The rows are grouped in 3 ways, from coarse to fine. Each group lies inside one group of the grouping before and may be the whole of it. The rows also spread widely along 11 directions, which tell nothing about the answers.
In the rows, zero is written as 128.
Some rows, each with its group in each grouping after it:
[115  89 156 146 104  79 114 144 148  66 154  96 159 114  92 117 108 134
  81 145 118  84 150  67 108 124 145] : J_444 Regu nemi
[104 126 147 111  89  40 129  58 132  90 147 148 124 141 131 131 122 158
 111 101 121 158 154  28 139 144 109] : J_473 Zugi Zet
[136  60 118 123 122 115 103 170 147 120 146  99 153 146 144 129 130 167
 128 146 102  99 102 111 103  81 175] : J_444 pade tigur
[143  74 103 160 137 147 134 175 135 140 150  88 155 135 152 135 115 139
 115 176 116 149  65 164 117  79 130] : J_490 mer givin
[141  97 128 110 153 109 129 115 195  61 176 103 164 132  86 130 136 175
 112 160  85 152 120  72  98 112 115] : J_473 gurob makep
[123 118 137 153 125 140 147 181 153 105 135  93 152 117  85 122 129 146
  87 161 121 113  90 160 114 103 138] : J_490 Figul lud
[127  98 178 101  97  73 168 103 110 164 138 156 104 143 143  86 151 163
 124 152 133 134  90 101 105 109 171] : J_444 kesu gagun
[ 93 101 125 192 100 147 116 122 138  99 124  96 135  53 140 188  83  82
 123 160 124 107 136 127 146 144  77] : J_444 kesu zuf
[112 137 122 129 115 151 122  79 181 128 129 117 123 102 102 153 151 130
 124 172 122 141 108 123 133 125 102] : J_490 sopup nekud
[ 90 136 168 143 134 122 182 129  89 152 100  96  82  79 113  92 131 121
 103 139 124 101 160 156 159 141 118] : J_444 pade refeg
[129 132 160 126 142 105 190  88 148 109 157 129 127 121  90 102 135 143
 114 152 140 184  98 104 114 122  92] : J_490 sopup Gipo
[112 146 144 111 117 145 119 118 219  91 137 129 151 111  77 166 188 185
 115 177  72  96  89 125  97 114 125] : J_444 Regu fupov
[129 105 165 142 118 127 207 100 153 140 122 157  99  96 107 100 143 126
 165 134 169 125  56 128 113 116 127] : J_444 Regu Voso
[132  99 137 104 134 163 141 173 191 121 135 127 154 121 106 139 150 187
 138 102 115 126  94 152 110 106 188] : J_473 Zugi Zik
[122  60 125 167 157 171 154 176 119 146 127  92 128  79 177 149 101 119
 149 153 107 123 108 183 121 110 131] : J_444 pade lev
[122  93  80 159 132 166 133 131 148 148 112 118 124 106 167 166 125 126
 172 126 120 128  91 157 151 114 108] : J_490 mer tek
[107 125 120 146 157 177 132 151 205  63 125  97 153  65  81 177 142 153
 144 130  76  80 138 142 122 136  99] : J_444 pade lev
[120  88  73 167 119 125 108 165 168  73 121 105 156 113 126 173 119 162
 159  99  92  66 119 105 139 114  95] : J_444 kesu gagun
[135 106 133 136 144 173 152 173 174 135 133  90 135 102  88 117 146 155
 124 152 128 116  88 173 121  90 148] : J_444 Regu fupov
[102 117 126 145 128 135 154  45 138 152 111 136  83  76 155 142 136  91
 157 172 122 131 120 114 147 152  88] : J_490 mer givin
[106 148 130 137 106 144 117  87 148 119 157 107 147  97 134 194 111 138
 124 119 136 216 123 126 151 115  70] : J_444 pade lev
[116 157 134 129 107  88 130 103 169  89 139 109 137 144  54 112 165 166
  73 178 102 114 104  94 122 111  92] : J_490 sopup nekud
[144  96 161 119 170 124 202 128 138 137 149 121 112 117 110  82 152 159
 143 161 118 147  86 136 101  99 129] : J_444 pade lev
[125 149 126 135 129 122 125 149 150 104 152  65 152 135  56 106 137 155
  58 158 116 147 133 131 145  99 105] : J_490 mer tek
[123 175 148 125 125 116 205 109 149 141 117 144 107 138  71  91 188 174
 114 150 127 139  54 154 134 105  98] : J_490 mer givin
[ 94 143 129 111  72 148  97  93 187 138  91 136 110 101  93 147 176 133
 123 150 122  59 119 123 145 137 163] : J_490 mer givin
[106 117 132 164 163 151 183 171 129 116 108 111 127  90 135 136 130 142
 123 141  81  95 120 178 132 138 108] : J_490 mer tek
[129 129 151 138 112 159 134 125 186 108 163  95 152 100  67 145 140 135
 103 184 145 165  63 143 108  88 110] : J_444 pade refeg
[116 115 133 119 125 139 152 112 134 171 119 131 104 117 150 133 157 155
 154 146 119 137  87 152 132 103 133] : J_444 pade refeg
[101 115 142 122 107 116  84 113 144  96 157  92 163 104 127 163  88 126
  86 110 130 167 197  87 137 145 139] : J_490 sopup nekud

New rows. What belongs after each?
[101 126 142 120 136 104 152  95 140 128 113 148 115 123 151 141 163 168
 128 164  62 108 121 119 114 142 118] : J_490 sopup nekud
[121  85 167 133 128 149 148 160 134 127 155 119 156  95 158 160 100 140
 132 116 132 169 112 153 105 114 160] : J_444 pade lev
[121 114 160 160 112 161 162 130 161 110 144 104 134  61  80 137 100 101
 122 133 173 147 107 137 129 128 112] : J_444 kesu gagun
[127  70  80 152 138 151  89 151 181  78 141  81 159 101 124 171 114 142
 156 126  97  93 135 105 131 107 114] : J_444 pade lev
[111  73 123 138 161  89 148 118 108 116 117 111 105 109 161 102 120 127
 136 150  80  80 173  92 129 147 130] : J_490 Figul lud
[132 107 120 127 142 120 158 120 123 158 131  87  97 120 107  79 142 146
 126 155 130 129 127 125 152  98 113] : J_444 kesu gagun
[119 100 163 156  97 189 120 134 197 107 156 109 162  67  98 178 106  87
 101 202 156 155  67 159  90 118 148] : J_490 Figul lud
[114 146 191 151 111 140 196 152 152  98 136 122 140  79  56 120 128 137
  96 137 152 131  90 156 116 126 116] : J_444 kesu zuf
[118 100 126 137  84 144 145 122 136 156 110 139 114 101 137 137 116 127
 175  69 186 124 106 131 155 118 150] : J_444 kesu zuf
[114  96 133 181 112 135 138 174 136 109 133  94 145 103 125 153 117 130
 104 182 110 105  67 160 115  98 108] : J_444 pade refeg
[118 142 156 122 104 171 122 115 180 115 158  93 151  77  67 153 116 124
 108 123 171 181 136 134 141 118 124] : J_444 kesu zuf
[146 111 116 140 130 161 144  95 206 119 160 112 139 107  85 142 152 137
 152 182 147 161  43 124 113  84  94] : J_444 Regu nemi
[117  90 106 171 156 166 124 138 173  86 129  57 128  61  81 135 117 100
 125 181 104  79 145 126 137 121  83] : J_444 pade lev
[114 158 186 134 128 156 199 163 154 116 137 135 155  99  85 137 128 161
  96 105 146 176  93 184 112 128 134] : J_490 sopup nekud
[134  46 133 145 137 129 139 140 158 121 127  90 107 101 106  83 130 110
 112 219 109  64 105 115 106 114 161] : J_473 gurob makep
[118 125 156 129  95 179 125 116 186 144 147 114 141  85 101 165 125 122
 104 163 159 188  80 159 126 112 142] : J_473 Zugi Zik
[152  43 102 150 166 144 171 129 144 133 139 113 119 108 157 117 116 129
 199 131 136 136  79 124 117  95 117] : J_444 pade lev
[ 88 113 200 135 120 105 179 110 102 150 121 146 101  88 167 131 131 129
  87 193  87 136 115 146 109 152 142] : J_473 Zugi Zik
[110 103 112 115 108 121 118 109 122 168 106 124 106 128 159 125 129 142
 144  96 137 121 152 118 157 127 158] : J_490 sopup nekud
[116 128 154  96 126 119 150  58 154 135 150 146 118 112 142 149 139 155
 135 140 115 201 122 101 127 135 117] : J_473 gurob makep
[113  97 159  94 133 100 154 124 114 153 126 158 127 140 184 126 136 178
 140  96 100 140 143 121 111 137 183] : J_490 sopup nekud
[106 119 165  90 152 108 153 122 128 138 130 129 118 116 147 118 155 185
 124 119  74 120 170 120 121 136 161] : J_444 Regu fupov
[122 139 142 139 157 118 168 124 144  76 168 109 166 112 108 147 105 152
 109 101 116 202 142 114 131 133  78] : J_490 mer tek
[112 122 141 134  90 115 136  48 144 139 144 140 110 105 148 158 118 115
 128 160 147 198  93  97 141 128  94] : J_473 gurob makep
[ 94 137 189 107  99 101 150 149 118 121 123 127 131 117 114 117 132 168
  66 117 108 124 154 132 128 141 179] : J_473 gurob makep
[101 131 141 145 101  84 146  75 135  99 134 162 138 120 158 175 118 144
 135 117 114 159 109  86 121 147  86] : J_490 sopup nekud
[109 100 116 126 152 141 121 130 145 136 136  99 129 109 167 159 132 159
 115 175  63 147 136 142 131 120 119] : J_473 Zugi Zet
[125  82 109 146 112 108 143 106 177  89 111 141 122 116  99 118 133 128
 168 107 143  63 108  72 123 135 131] : J_490 sopup nekud
[147  75 141 112 121 149 121 172 177 125 168 107 170 132 116 132 128 169
 127 133 139 151  84 136  96  78 183] : J_444 Regu Voso
[124  83 104 139 163 176 135 145 153 142 141  88 131  91 157 154 108 137
 142 139 108 168 131 158 142 114 122] : J_473 Zugi Zet
[127  93 172 123 163 121 183 147 153  92 145 124 139  97 106 108 137 161
 131 149  89 102 129 118  91 133 140] : J_444 kesu zuf
[111 109 154 110 154 101 126 108 104 141 161  89 132 125 160 122 118 147
  74 184  78 183 176 116 121 130 126] : J_490 sopup nekud
[136 108 135 152  91 115 138 146 181  72 148 108 155 123  47 116 127 142
 120 123 171 110  66  96 115  90 121] : J_444 pade refeg
[119  90  77 182  83 136 100 138 178  97 106 107 138 115 102 158 124 116
 136 151 137  61  75 114 136 108 107] : J_490 sopup nekud
[155 100 119 105 131 101 117  77 193 102 179  98 137 145  67 100 166 159
 123 209 117 145  87  59 105  80 103] : J_444 kesu zuf
[ 89 146 160 135 118 109 137 122 150  76 144 124 155  95 126 180 116 162
  87 119  81 158 156 111 128 152 100] : J_473 Zugi Zet
[ 96 143 144 108  70 139 109 102 194 111 113 176 146 111 132 207 174 180
 156 111  99  99  82 122 112 126 146] : J_444 pade lev
[103 142 115 178  44 115 109 103 141 124 129 126 140 113 135 191 107 120
 121 113 174 161  68 120 160 104  76] : J_444 Regu fupov
[128 127 144 121 105 109 164 136 153 109 142 144 153 134 105 130 130 179
 146  50 164 156  98 111 132 107 139] : J_444 Regu nemi
[108 112 109 141 167 156 148 147 128 140 120 110 132 102 180 165 133 157
 136 145  63 135 131 173 137 129 108] : J_490 mer givin
[116  87  97 156 109 115 135 121 144 109 117 147 133 123 178 179 117 154
 166 112 101 124  84 110 134 124 104] : J_473 gurob makep
[119  92 104 118 155 139 104 179 145 122 130  83 148 124 145 146 144 189
 125 144  50  87 158 143 130 106 144] : J_444 kesu zuf
[131  94 155 114 166 173 171 106 170 136 144 110 115  69 106 118 136 125
 160 158 130 144 129 136 116 128 133] : J_444 kesu zuf
[142  65 127 164 140 151 172 152 141 134 135 106 130 101 126 110  96 107
 144 134 169 141  84 146 117 110 138] : J_490 sopup nekud
[123 106  89 118 135 128 117 121 162 106 122 107 130 122 124 142 136 167
 176  68 118 109 151  94 154 111 121] : J_444 pade tigur
[138 117 146 120 146 151 152 141 192  90 173  97 164 107  73 131 120 159
 106 131 138 194 107 124 113 105 126] : J_473 Zugi Zet
[106  81 119 131 153  91 132 130 122  97 123 105 122 115 158 126 119 156
 118 141  55  90 178  89 133 145 122] : J_473 gurob makep
[135 110 121 158 155  84 175  93 139  97 156 116 124 128 121 123 148 157
 129 214  73 139  71  95 109 103  37] : J_444 kesu zuf
[110  95 143 110 125 136 111 113 139 144 132 105 119  99 150 138 134 137
 131 154 104 121 151 119 126 120 157] : J_444 pade tigur
[154  88 105 127 151 112 154 152 169  96 151 102 144 143  85  98 144 182
 150 122 117 113  97  97 117  87 120] : J_444 kesu gagun
[138 100 109 164 124 155 158 189 165 105 132 112 159 117 107 151 125 168
 151 110 130 116  60 162 124  88 114] : J_444 kesu zuf
[ 99 108 170 142  78 151 133  98 166 123 126 156 132  67 142 189 124 111
 145 155 135 120  91 130 109 143 139] : J_444 kesu zuf
[123  97 138 136 153 170 157 132 161 119 133 105 132  75 113 131 102 114
 143 108 150 146 148 141 131 142 139] : J_490 sopup nekud
[106 120 112 112 105 108 121  44 152 150 102 137  84 114 127 120 158 125
 153 138 130 102 144  78 154 143 122] : J_490 sopup nekud
[127 118 102 145 160 175 135 181 166 121 131  71 142 110 103 144 151 169
 121 167  84 113  96 183 131  82 106] : J_444 pade tigur
[123 115 139 111 127 113 110 161 132 127 149  64 140 138  91  94 143 167
  69 166 103 119 147 126 130  86 154] : J_444 pade tigur
[148  92 106 138 145 141 169 144 154 136 129 102 117 120 102  93 133 151
 166  96 162 129  95 131 145  91 125] : J_444 Regu fupov
[ 95 147 147 105 127 114 132  84 169 101 110 109 100  92  65 110 173 150
 120 143  95  65 172  89 141 145 119] : J_444 pade refeg
[144 134 122 128 135 160 160 115 214  91 157 129 162 121  69 149 145 164
 148 118 149 180  61 127 110 102  99] : J_490 sopup nekud
[114 121 137 136 144 143 160 132 172  86 130 113 133  78  86 138 131 149
 142 110 110 103 146 118 130 140 107] : J_444 kesu gagun
[117 106  73 161  78  69  73  87 140 109 141  99 133 153 138 154 132 143
 116 167 110 113 100  59 153  90  70] : J_444 Regu nemi
[125 134 135 122 121 110 107 154 193  61 165  87 182 133  55 137 149 189
  80 146  91 115 124  99 110 100 121] : J_444 Regu nemi
[113 118 119 147 121 115 146 131 127 143 101 104  98 123 106  94 158 133
 104 178 103  67 111 135 145 117 122] : J_490 mer tek
[112 115 154 122 116 131 155 125 134 130 135 146 139 109 162 166 122 160
 153  86 129 163 109 134 121 121 140] : J_444 pade tigur
[142  64 105 127 153 144 100 172 174  86 169  85 181 124 136 160 115 170
 141 127  89 135 128 116 103  92 142] : J_444 pade lev
[134  73 104 147  93 133 115 120 197  79 135 139 160 115 106 156 111 122
 170  96 166 107  85  79 113 120 141] : J_490 sopup Gipo
[115 117 164 127 174 143 204 129 125 138 116  92  87  76  89  70 129 128
 108 144 121 125 162 151 146 144 128] : J_473 gurob makep
[135  64 121 131  99 126  85 164 143 133 160  82 164 132 141 136  99 139
 108 127 150 142 125 113 124  86 179] : J_444 Regu nemi
[134  56  85 125 158 123 112 106 175  91 145 122 148 124 161 156 122 147
 179 128  88 118 136  72 112 127 121] : J_490 sopup Gipo
[113 136 101 156 110 139 140  87 161 128 117 132 115 106 129 164 140 126
 153 149 128 141  78 130 145 118  76] : J_490 Figul lud
[139 106 113 135 117 115 126 150 161  90 157  94 165 143  82 118 111 152
 108 100 156 153 115  99 131  98 127] : J_490 sopup Gipo
[ 92 114 140 144 115  92 127 176 102 100 119 117 150 123 167 162 116 178
 108  96  72  94 152 128 131 127 134] : J_444 pade tigur
[152  98 146 150 115 108 166 127 150 114 165  96 132 131  67  85 132 132
 107 183 166 155  48 112 109  72 108] : J_444 pade lev
[ 88 138 146 105 112 133  88 135 123 164 130 101 135 117 176 173 149 177
  82 163  60 137 161 159 137 118 152] : J_444 Regu fupov
[125 136 104 136 131 160 141 128 193 111 128  99 129 110  69 137 154 159
 125 141 122 133  90 143 148 102  98] : J_473 Zugi Zik
[132 101 149 135  92 119 151 142 138 153 139 124 127 134 118 109 139 151
 117 151 157 137  57 139 118  81 151] : J_444 Regu Voso
[113 127 164  90  94  77 124  76 115 161 139 119 101 144 126  96 160 156
  97 169 124 144 130  87 130 103 150] : J_444 pade tigur
[125 103 110 145 164 131 140 140 166  72 147  93 150  94 107 149 119 159
 139 127  82 115 151 103 127 128  82] : J_444 kesu gagun
[ 86 141 134 153 128 123 166 103 138 106  86 135  97  75 116 137 137 121
 140 120 106  73 152 124 150 167 101] : J_490 Figul lud
[118  66 118 143 138 122 123 148 151  91 142 120 156 103 170 170 102 150
 158 101  95 112 141 102 116 129 132] : J_444 Regu Voso
[126 118 130 125 110 109 133 150 148 113 132 106 137 135  87 112 148 173
 112 130 117  97 115 115 132  99 135] : J_444 kesu zuf
[143  80  71 116 119 128  62 114 181 117 161  89 157 148 136 160 143 170
 146 166  94 134 112  84 129  78 115] : J_444 kesu zuf
[105 118 161 133 126 137 129 131 168  98 153 132 164  95 152 198 133 163
 116 165  70 148 102 139  92 128 120] : J_444 Regu fupov
[114 140 137 107  99 125 146  92 150 148 123 152 116 117 128 146 154 170
 157  93 135 147 109 120 144 120 126] : J_444 kesu gagun
[ 99 125 155 166 113 119 128 137 153  52 160 114 179  86 135 208  94 139
 100 138  92 157 117 113 106 132  77] : J_444 pade tigur
[ 99 154 191 103 133 174 181 145 163 139 110 135 119  74  92 132 163 162
 126 112 121 115 124 184 122 134 168] : J_444 pade tigur
[113 104 100 162 159 187 151 172 136 146 115 103 135  87 177 185 122 155
 166 117  89 137 104 201 144 107 100] : J_444 pade lev
[112 146 121 172 100 120 153 133 167  77 128 133 157 118  95 172 125 152
 115 119 127 135  68 129 126 121  74] : J_490 sopup nekud
[119 104  95 109 124 170  76 140 177 139 130  85 147 118 123 156 135 152
 124 129 116 127 151 138 143 110 160] : J_490 sopup nekud
[130 125 105 122 134  84 127 126 148 102 144  94 133 154  92 103 153 187
 112 128  98 118 132  84 142  91  98] : J_444 Regu Voso
[109 169 144 115  83 176 119 138 182 140 129 117 147 107  88 174 157 169
 115 110 149 162  84 174 143  94 138] : J_444 pade tigur
[140  85 149 123 137 178 189 145 186 136 128 156 133  90 119 133 138 150
 198  79 167 131  67 155 107 112 168] : J_444 Regu Voso
[106 128 155 147  67 139 128 126 139 145 122 121 126 101 115 151 129 124
 110 141 162 134  79 149 135 105 137] : J_444 pade lev
[142  88  79 111 112 115  92 111 186 115 136  93 127 147  86 106 144 157
 138 120 139 111 123  69 151  93 142] : J_473 Zugi Zik
[108 130 130 140  79 132  90 148 173  91 131  95 162 119  72 148 122 139
  79 125 142 107 132 116 135 120 144] : J_490 sopup nekud
[ 86 144 122 122  91 152  97 126 170 112 101 122 134  89 115 184 146 158
 142  82 110  85 156 131 158 136 135] : J_444 pade lev
[136 102 134 149 141 102 167 103 163  87 148  92 117 106  62  82 122 120
 108 165 141 131 113  79 130 119  92] : J_473 Zugi Zik
